The same things were measured in two ways. Each way mixes the same 10 hidden numbers, adds some noise and spreads widely along 6 directions of its own, which tell nothing about the thing.
Some things both ways: the first way, then the second way.
[-.10 -.03 -.01 -.06 .00 .06 .01 -.12 .15 -.06 .12 -.18 -.08 -.01 -.04 -.12 -.12 .19]
[.25 -.01 .01 .05 -.11 .00 .12 .01 .02 .14 -.20 -.06 .08 -.10 .11 .12 -.04 .13 -.05 .24 .09 .21 -.04 -.20 .17]

[-.06 -.03 -.27 .19 -.12 -.01 .25 .08 .17 .05 -.21 .10 .07 .13 -.09 -.09 -.11 -.15]
[.01 .02 .04 -.10 .10 -.09 -.18 -.02 .01 .04 -.14 -.06 .15 .15 .07 -.12 -.13 -.02 -.06 -.09 .10 .19 .05 .01 .13]

[-.09 .14 -.07 .17 -.13 .19 -.04 -.04 .10 .03 -.14 .35 -.08 .10 -.38 .09 .04 -.14]
[-.29 .00 -.08 -.05 .14 -.25 -.08 .08 -.10 -.13 -.28 -.08 .08 .03 -.04 -.07 .02 .04 -.05 -.08 -.04 .00 .00 .05 -.07]

[-.20 -.02 -.12 .11 -.31 -.03 -.01 .19 .31 .03 .13 -.03 -.02 .05 .07 -.17 -.11 -.03]
[-.08 .03 .12 .11 .01 .04 .02 -.15 -.04 .05 .12 .26 -.16 .07 .00 .06 -.20 .08 .03 .01 -.01 -.04 .14 -.20 -.03]

[.06 .13 -.14 .06 -.15 .18 -.01 -.22 -.09 .02 -.07 .13 -.08 -.08 .01 -.06 .01 -.11]
[-.17 -.03 .00 .04 .11 .05 .18 .13 -.13 -.09 -.20 .12 .06 .11 .08 .16 -.06 .25 .11 -.17 .05 -.18 -.01 .03 -.12]

[.28 -.02 .03 .09 .14 .00 .15 -.17 .01 .01 -.05 -.08 .12 -.18 .03 .14 -.02 .01]
[.11 .03 .05 .16 -.01 -.12 -.10 -.09 .00 .10 .10 -.04 -.02 .09 -.08 .03 -.03 -.06 -.03 .04 .03 .21 -.02 .13 .06]

[.05 .14 -.05 .01 .03 .06 -.13 -.21 -.02 -.02 .15 -.12 .07 -.24 .09 .05 .06 .09]
[.06 .01 -.03 .07 -.20 .04 .39 .09 -.20 .04 -.31 .27 -.01 -.13 .14 .35 -.16 .51 .08 .14 .00 -.16 -.10 -.42 -.02]

[.17 .00 .00 .06 .22 .04 -.02 -.40 -.18 -.04 .13 .04 .00 -.14 .05 .01 -.07 .06]
[.07 .12 -.11 .03 -.07 -.01 .03 -.05 -.04 .09 -.17 -.25 -.02 .03 .04 .05 .11 -.15 -.02 .07 -.14 .01 -.09 .20 .06]

[.02 -.18 .15 -.14 .12 -.20 -.16 .04 .00 .00 .09 .01 -.08 .06 .17 -.02 -.04 .09]
[-.29 .12 .09 .22 .09 -.14 -.09 -.28 -.01 -.14 -.01 .15 -.15 .12 -.12 .08 -.07 -.07 .06 .02 .05 .10 .07 .07 -.01]

[-.18 -.03 .01 .16 -.14 .12 -.06 .13 .12 -.07 -.03 .05 .04 .01 -.04 -.06 .06 -.10]
[-.07 -.21 .04 -.13 .04 .03 .14 .13 -.09 .05 -.18 -.04 .22 .00 -.03 .04 .15 -.01 .14 -.19 -.05 -.08 .10 .12 -.06]

[-.14 -.21 .26 -.09 -.05 -.16 -.15 .10 -.06 -.03 .19 -.02 -.09 .20 -.05 -.06 -.16 -.01]
[-.08 .16 .17 -.10 -.02 -.31 -.19 -.07 -.05 .00 -.43 .01 -.06 .03 .12 -.03 -.11 .07 -.20 .34 -.09 .14 -.15 -.11 .05]

[-.09 -.09 .04 -.01 -.03 -.12 -.07 .07 -.07 -.02 .27 -.08 .00 .00 .18 -.14 -.09 .03]
[-.11 .02 .09 .01 -.03 .02 .04 .00 -.07 .11 -.06 -.12 -.05 .10 -.06 .12 -.04 -.04 .13 -.15 -.11 -.06 .17 .13 .02]

[-.12 .04 -.10 .04 .02 .07 .00 -.09 -.09 -.04 .02 -.10 -.05 .01 .09 -.11 -.08 .04]
[.05 -.02 .07 -.14 -.07 -.12 .03 .07 -.10 .06 -.41 -.09 .07 -.10 .16 -.01 .15 .03 -.15 .29 -.13 -.02 -.22 -.01 -.01]

[.12 .14 .06 -.18 .02 .13 -.20 -.14 -.30 .00 .01 .05 -.15 -.03 .04 -.08 .06 .01]
[.19 .10 .03 .07 -.14 -.03 .05 .12 .19 -.05 -.20 -.21 .05 -.07 .01 .19 .04 .22 .11 .08 .15 .16 -.04 -.01 .22]

[.04 -.01 .00 .05 -.05 .03 -.05 .04 .08 -.03 -.14 .13 .20 -.02 .00 -.05 .13 -.11]
[.17 -.09 -.18 -.04 .14 .00 -.13 -.05 .11 .11 -.01 -.12 .16 .05 .00 -.19 .15 -.23 -.01 -.13 -.07 .08 -.02 .14 .04]

[.08 .08 .14 .13 -.05 -.01 -.14 -.13 .02 .05 .06 .42 -.14 -.16 -.11 .24 .16 -.13]
[.09 .23 -.10 .02 .01 -.14 -.12 -.12 -.04 .03 -.10 -.07 -.05 -.03 .05 .00 -.08 -.07 -.08 .29 -.14 .06 -.16 -.01 .02]

[.08 -.02 -.23 .06 -.18 .06 .19 .15 .35 .12 .11 -.23 .15 .05 -.03 -.12 -.26 .02]
[.12 .11 .04 .09 -.23 .04 .12 .16 .03 .11 -.09 -.27 -.05 -.04 .03 .25 .00 .13 .16 .06 .05 -.03 -.02 .05 .28]

[.05 -.11 .35 -.10 .14 -.08 -.27 -.22 -.25 -.14 -.04 .20 -.02 -.11 -.07 .07 .29 -.11]
[.13 -.12 -.14 -.21 .01 .23 .20 .07 .04 -.06 -.13 .09 .26 -.10 .14 .01 .11 -.01 .11 -.09 .06 -.09 -.11 -.08 .05]

[.10 .10 .09 .03 -.06 .01 -.12 -.04 -.15 .05 .08 .17 -.06 -.07 .02 .01 .13 -.17]
[.11 .02 -.02 -.06 -.04 .09 -.07 .09 .11 .08 .17 -.26 .06 .00 -.10 -.03 .11 -.20 .18 -.12 -.03 -.03 .10 .21 .12]

[-.08 -.13 .00 -.05 -.02 .01 -.01 -.05 .03 -.03 -.12 .07 .03 .14 -.10 -.07 -.07 -.06]
[-.01 -.10 -.14 -.19 .16 .00 .07 .17 -.14 -.01 -.49 -.11 .35 .05 .19 -.06 .04 .12 -.03 -.15 .10 .02 -.06 .04 .00]

[-.12 .02 -.06 -.03 -.10 .16 .02 .07 .11 .02 -.19 .17 -.18 .13 -.01 -.03 -.02 .02]
[.07 .11 .01 .12 .04 -.07 -.09 -.07 .14 -.07 -.09 -.09 -.08 -.04 .03 -.02 .07 .00 -.06 .18 .04 .08 -.06 .00 .02]

[.10 .15 .13 .01 -.07 .09 -.16 -.34 -.23 -.01 .13 .26 -.17 -.16 -.08 .04 .13 -.09]
[.06 .12 -.08 .00 -.03 .00 .06 .07 -.01 .04 -.14 -.13 -.07 -.05 .08 .09 .08 -.04 .00 .16 -.15 -.14 -.22 .09 .03]

[-.05 .00 -.10 .04 .05 -.06 .13 -.03 -.12 .01 -.17 .18 -.25 .05 .15 .03 -.02 .00]
[.13 .07 -.04 -.12 -.01 .07 -.04 -.03 -.07 -.04 -.08 -.02 .08 -.06 .18 -.10 .07 -.08 -.16 .22 .06 -.02 -.22 .03 -.03]

[.02 .00 -.23 .26 .00 .00 .16 .14 .32 .04 -.19 .14 .03 -.02 -.11 .14 -.03 -.01]
[-.12 .01 -.03 .00 .03 -.05 -.02 -.13 -.11 -.10 .12 .09 .02 .01 -.09 -.02 -.02 -.09 -.08 .01 .08 .10 -.01 .06 -.10]

[-.12 .05 -.04 -.08 .02 .01 -.04 -.11 -.13 -.10 .14 -.16 .10 -.06 .07 -.24 .08 .06]
[-.09 -.21 .00 .00 .08 .04 .13 .09 .01 .14 -.03 .02 .12 .09 -.08 .05 -.06 .05 .16 -.35 .01 .03 .28 -.04 .05]

[-.01 -.22 .16 .03 -.11 -.04 -.24 .19 .26 .00 .17 -.16 .27 .07 -.09 .01 -.13 -.07]
[-.05 .03 .11 .00 .13 -.23 -.23 -.11 .02 .09 -.09 -.17 .05 .13 -.15 -.11 -.04 -.16 -.09 .00 -.06 .34 .21 .14 -.02]

Other things, the second way, with their names:
<384>: [-.28 -.10 .09 -.12 .08 -.12 -.03 .02 -.10 -.05 .25 .17 -.01 .18 -.23 -.08 -.12 -.11 -.01 -.23 -.10 .04 .15 .09 -.17]
<416>: [.07 -.02 .01 -.01 -.10 .04 .06 .15 .01 .00 .19 -.01 -.06 .01 -.04 .03 .01 .06 -.05 .01 .01 -.06 -.07 .06 -.04]
<245>: [.14 .16 .03 .02 -.27 .08 .08 .03 .05 .02 .28 .01 -.26 -.18 .02 .11 .04 -.03 .05 .29 -.11 -.20 -.20 -.06 .10]
<419>: [.08 .08 .00 .08 -.06 .11 .17 .12 .04 .01 -.10 -.05 -.10 -.05 .11 .19 .06 .14 .09 .12 -.06 -.23 -.15 .02 -.01]
<224>: [-.05 .11 -.15 .02 .09 -.01 .01 -.05 -.12 -.17 -.09 .21 -.01 -.01 .14 -.03 -.07 .11 -.09 .10 .06 -.14 -.23 -.09 -.12]
<213>: [.11 .01 -.07 .14 .07 .01 -.16 -.11 .19 .03 .03 -.08 -.07 .03 -.03 -.14 .09 -.03 .00 -.06 .01 .04 .08 .03 .02]
<432>: [.25 -.08 -.17 -.19 .06 -.02 .01 .06 -.14 .11 -.23 -.14 .33 -.16 .11 -.13 .08 -.02 -.05 .10 .00 .06 -.04 -.07 -.03]
<71>: [-.26 -.04 .06 .13 .02 -.25 -.01 .04 .01 -.09 -.33 -.10 -.02 .04 -.11 .09 .14 .09 .08 -.08 -.08 .00 .03 .13 -.01]
<341>: [.07 .10 .04 -.04 -.02 -.13 .00 .00 -.06 .11 -.23 -.11 -.02 -.01 .10 .06 .04 -.12 -.08 .30 -.19 .02 -.25 .12 .04]
<167>: [-.11 -.02 -.08 -.07 -.06 .02 .14 .01 -.10 -.04 -.12 .05 -.04 -.02 .00 .02 .07 .05 -.04 -.04 -.14 -.16 -.02 -.03 -.17]
<481>: [.16 .07 -.11 .03 .00 .12 .17 -.07 -.04 -.04 -.09 .25 .07 -.03 .15 .14 -.14 .20 .04 .10 .12 -.02 -.13 -.24 .01]
<385>: [-.29 .04 -.03 .03 .05 -.07 .01 -.10 -.05 -.15 .00 .07 -.07 .02 -.09 .03 -.05 -.05 .05 -.07 .02 .00 .09 -.01 -.04]
<4>: [-.11 .01 .03 -.07 -.01 .15 .14 -.06 -.09 -.02 .05 -.04 .00 .04 -.03 .05 .06 -.14 .01 -.07 -.05 -.04 .07 .17 -.15]
<119>: [.07 .11 -.03 .06 -.22 .19 .08 -.02 .10 -.07 .30 .04 -.18 -.13 -.02 .08 -.01 .02 .10 .07 .11 -.10 -.01 -.15 .15]
<466>: [-.14 -.07 .14 .07 .10 -.12 -.04 -.01 -.01 -.07 .09 .06 .02 .04 -.14 .01 -.11 .08 -.03 -.02 .17 .23 .19 -.03 -.07]
<333>: [.10 -.06 -.05 .01 -.01 .11 .10 .06 -.07 .11 -.21 -.10 .20 -.02 .14 .11 .04 .03 .17 -.06 .14 -.04 -.04 .00 .24]
<374>: [-.02 -.03 .10 -.16 .09 .05 .03 .12 -.01 .01 -.06 -.07 .17 .10 .04 .03 -.08 -.01 .03 -.09 .10 .09 .05 .10 .03]
<173>: [-.13 -.01 -.06 -.06 .02 -.09 -.07 -.07 .05 -.05 .20 .07 -.09 .00 -.19 -.09 .02 -.18 .00 -.06 -.18 -.01 .06 .01 -.10]
<545>: [-.23 -.09 .00 .08 .08 .10 .09 .03 -.15 -.08 -.01 .08 .02 .07 .02 .02 .06 .06 .05 -.20 .10 -.21 .06 .11 -.14]
<111>: [.22 .02 -.06 -.02 -.05 .13 .04 .01 -.03 .02 -.01 .07 .15 -.01 .08 .02 -.11 .25 .06 -.06 .17 .04 .06 -.18 .00]
<28>: [.21 .15 .03 -.10 -.01 -.16 -.24 -.11 .06 .08 -.08 -.11 -.05 .02 .06 -.18 -.03 -.14 -.32 .33 -.11 .26 -.11 -.01 -.02]
<375>: [-.11 -.04 .02 .10 -.24 .26 .16 -.02 .11 -.07 .38 -.12 -.16 -.14 -.18 .10 .20 -.15 .20 -.13 .11 -.14 .15 .08 .15]
<131>: [-.02 .17 -.10 .11 .00 -.09 -.11 -.10 .19 -.07 .17 .05 -.23 .09 -.10 -.02 -.18 .02 -.01 -.03 -.06 .08 .06 -.14 .04]
<279>: [-.06 -.13 -.07 -.03 .12 .00 .06 .07 -.32 .12 -.05 .11 .20 .13 .04 -.05 -.20 .15 -.05 -.23 .09 .03 .14 -.07 -.12]
<529>: [-.03 .12 .03 -.06 -.14 .05 .19 .02 -.10 -.03 -.36 -.04 .03 -.07 .19 .25 .04 .07 .11 .20 -.04 -.14 -.22 .01 .15]
<431>: [.18 -.06 .00 -.14 -.01 .22 .01 -.10 -.03 .06 .20 .12 .08 -.03 .08 -.14 -.03 -.08 -.10 .04 .09 .05 .04 -.09 -.09]
<250>: [.01 -.06 -.05 -.13 -.01 .17 .09 .14 -.18 -.01 .03 -.14 .08 -.09 .10 -.09 .18 -.07 -.08 .00 .01 -.23 -.09 .16 -.17]
<396>: [.13 .06 .04 .09 -.01 -.06 .02 .13 .06 .11 -.05 -.02 .00 .05 .06 .16 -.13 .15 .07 .03 .03 .03 -.07 -.03 .17]
<555>: [.10 -.08 .03 -.17 -.08 .15 .02 .04 .12 .08 .47 .06 -.05 .05 -.11 -.08 -.02 -.21 .00 -.12 -.08 .04 .07 .04 .00]
<226>: [-.06 -.01 .07 .32 -.01 -.09 .00 -.08 .06 .10 .16 -.10 -.22 .02 -.16 .12 .14 -.17 .12 .03 -.12 -.04 .01 .26 .07]
<542>: [-.35 -.12 .05 .04 .16 -.11 .04 -.06 -.06 -.14 -.23 .12 .08 .14 -.09 .05 .12 -.04 .10 -.21 -.06 -.03 -.01 .24 -.13]
<516>: [-.08 .01 .03 -.01 -.07 -.22 .10 .18 -.12 .11 -.29 -.18 .09 -.04 -.06 .23 -.04 .11 .23 -.02 -.11 -.02 .03 .07 .21]
<551>: [-.02 -.25 .06 .10 .13 .21 .26 .15 -.17 .05 .08 .18 .32 .12 -.06 .23 -.16 .28 .34 -.46 .32 .01 .29 .02 -.03]
<99>: [.07 .18 .03 .05 -.09 .07 -.10 -.07 .12 -.05 .19 -.07 -.09 .06 -.02 .02 -.05 -.03 .06 .02 .10 .04 .00 .05 .13]
<205>: [.02 .06 -.10 -.05 -.03 -.10 -.12 -.10 -.14 -.05 .11 .02 -.09 -.15 .03 -.20 .09 -.17 -.27 .31 -.09 -.06 -.24 -.01 -.13]
<413>: [-.38 .05 .15 .00 .06 -.24 -.04 .06 .01 -.08 -.27 .01 -.17 .11 .00 .08 -.07 .01 -.04 .04 -.11 -.01 -.03 .00 .08]
<527>: [.08 -.03 -.06 .01 .18 .01 -.15 -.07 .14 -.01 .07 -.04 .09 .07 -.09 -.17 .03 -.07 -.02 -.13 .03 .14 .16 .05 -.13]
<390>: [.15 .02 -.03 -.09 -.02 -.01 .05 .11 -.13 .01 -.14 .01 .20 .01 .07 .06 -.11 .25 .06 -.06 .08 .02 -.02 -.04 -.03]
<17>: [-.03 -.11 .07 .05 -.08 .09 .12 .01 -.10 .03 .04 .10 .02 .03 .02 .05 -.04 .12 .01 -.11 .14 .00 .07 -.08 .02]
<192>: [.25 -.02 -.04 -.21 -.03 .35 .03 .02 .05 .07 -.07 -.13 .23 .00 .20 -.12 .04 -.02 .02 -.12 .18 .01 .08 -.02 .06]
<409>: [-.16 .04 -.10 .22 .02 .10 .06 -.04 .07 -.11 .18 .04 -.18 .01 -.04 .06 .04 .00 .10 -.12 .09 -.16 .04 .00 .02]
<243>: [.11 -.08 -.02 .03 .04 -.10 -.04 .08 .04 .04 -.06 -.09 .26 .03 -.13 .04 -.10 .17 .15 -.21 .22 .30 .24 -.07 .15]
<343>: [.10 .09 -.04 -.03 -.07 -.10 .04 -.04 -.11 -.02 -.13 -.08 .05 -.11 .04 .06 .06 -.01 -.14 .29 -.04 .12 -.19 .04 -.08]
<393>: [.04 -.14 .04 .00 .02 .01 -.02 -.02 -.04 -.02 .16 .15 .01 -.01 -.02 -.14 .04 .06 -.15 .00 .08 .04 .01 -.06 -.17]
<194>: [-.03 .12 .00 .05 -.11 -.20 -.06 -.08 .06 -.06 .07 -.07 -.09 -.01 -.19 .06 -.06 -.01 -.07 .11 -.04 .26 .04 .02 -.01]
<105>: [.58 -.08 -.19 -.17 -.04 .18 -.07 .07 .07 .15 .01 -.19 .34 -.15 .13 -.22 .15 -.04 -.09 .06 .11 .14 -.08 -.03 .03]

Some of these things the first way, each followed by its name:
[-.11 .08 -.06 .15 .00 .05 .23 .03 .12 .03 -.15 .29 -.28 .06 -.22 .11 .02 .02] | <119>
[.12 .09 -.18 .07 -.01 .04 .01 .02 .02 .11 -.12 .00 .09 -.05 .20 .03 .00 -.09] | <111>
[.11 .01 .09 -.15 -.04 -.03 .13 -.04 -.11 .03 .08 -.07 -.02 -.09 .06 -.05 .04 .01] | <396>
[.01 -.13 .02 -.08 .03 .23 .01 .01 .08 .00 .01 -.17 .12 .14 -.01 -.15 -.18 .03] | <527>
[.11 -.02 .06 .02 -.12 -.14 .01 .31 .23 .10 .09 -.03 .11 -.10 -.01 .17 .07 -.05] | <245>
[-.21 .06 .19 -.09 .22 -.18 -.08 -.01 -.23 -.08 -.05 .27 -.39 .00 .01 .17 .25 .17] | <375>
[-.31 .03 -.14 .07 -.29 -.04 .12 .24 .23 .03 .14 .09 -.23 .15 -.02 -.17 -.16 .10] | <279>
[.00 .06 .07 -.06 -.20 .11 -.13 .02 .06 .01 .19 .13 -.03 .11 -.27 -.15 -.07 -.01] | <131>
[-.09 -.09 .00 .05 .13 .00 .30 -.18 .05 -.02 -.11 .11 -.20 .08 -.01 -.05 -.08 .04] | <333>
[-.05 -.01 .06 -.09 -.09 -.17 -.16 -.02 -.07 -.03 .05 .02 .12 -.01 -.16 .01 .11 -.08] | <413>
[.06 .01 .15 -.13 -.04 -.24 -.40 -.14 -.29 -.02 .24 .14 -.16 -.13 .23 -.06 .14 -.07] | <529>
[-.03 -.03 -.05 .08 .16 -.13 -.11 -.11 -.17 -.07 .01 .08 -.06 -.16 .22 .09 .09 .03] | <4>
[-.30 .25 -.10 .00 -.25 .10 -.07 .14 -.14 -.03 -.12 .19 -.41 .09 .08 -.14 .09 .07] | <393>
[-.07 -.06 -.08 -.05 .06 -.16 .08 .09 .06 -.02 -.04 -.18 .03 .03 .11 -.01 -.06 .14] | <17>
[-.04 .05 -.38 .24 -.01 .13 .26 .33 .33 .03 -.07 -.05 .09 .05 -.09 -.03 -.13 .15] | <194>
[-.01 .18 -.23 .08 -.12 -.09 -.05 .18 .20 .14 -.03 .08 -.01 .01 .06 .06 .00 .01] | <205>
[.13 .02 .03 -.04 .18 -.08 -.12 .05 -.08 .00 .13 -.15 .31 -.09 .03 .00 .10 .03] | <173>
[.06 -.12 .27 -.03 .09 .00 -.25 -.08 .14 .02 .12 -.04 .14 -.04 -.08 .16 .02 -.07] | <432>
[.10 -.10 .05 -.05 .07 -.01 .13 .01 .05 .01 -.10 -.13 .06 -.18 .20 .12 .12 -.01] | <551>
[.17 -.11 .01 .00 .04 -.03 .06 -.12 .00 .01 .21 -.25 .15 -.10 .13 -.11 -.16 .01] | <341>
[.01 -.17 -.01 .05 .13 .10 .10 -.01 .00 -.10 -.14 -.04 .10 .08 .01 -.13 -.08 .02] | <542>
[-.06 .01 -.14 .08 .00 .12 .21 -.10 .08 -.02 -.11 .17 -.22 -.02 .04 -.07 .00 .06] | <481>
[-.07 .13 .03 -.09 -.22 .00 -.21 -.02 .09 .02 -.05 .29 -.16 .04 -.13 .03 .12 -.02] | <409>
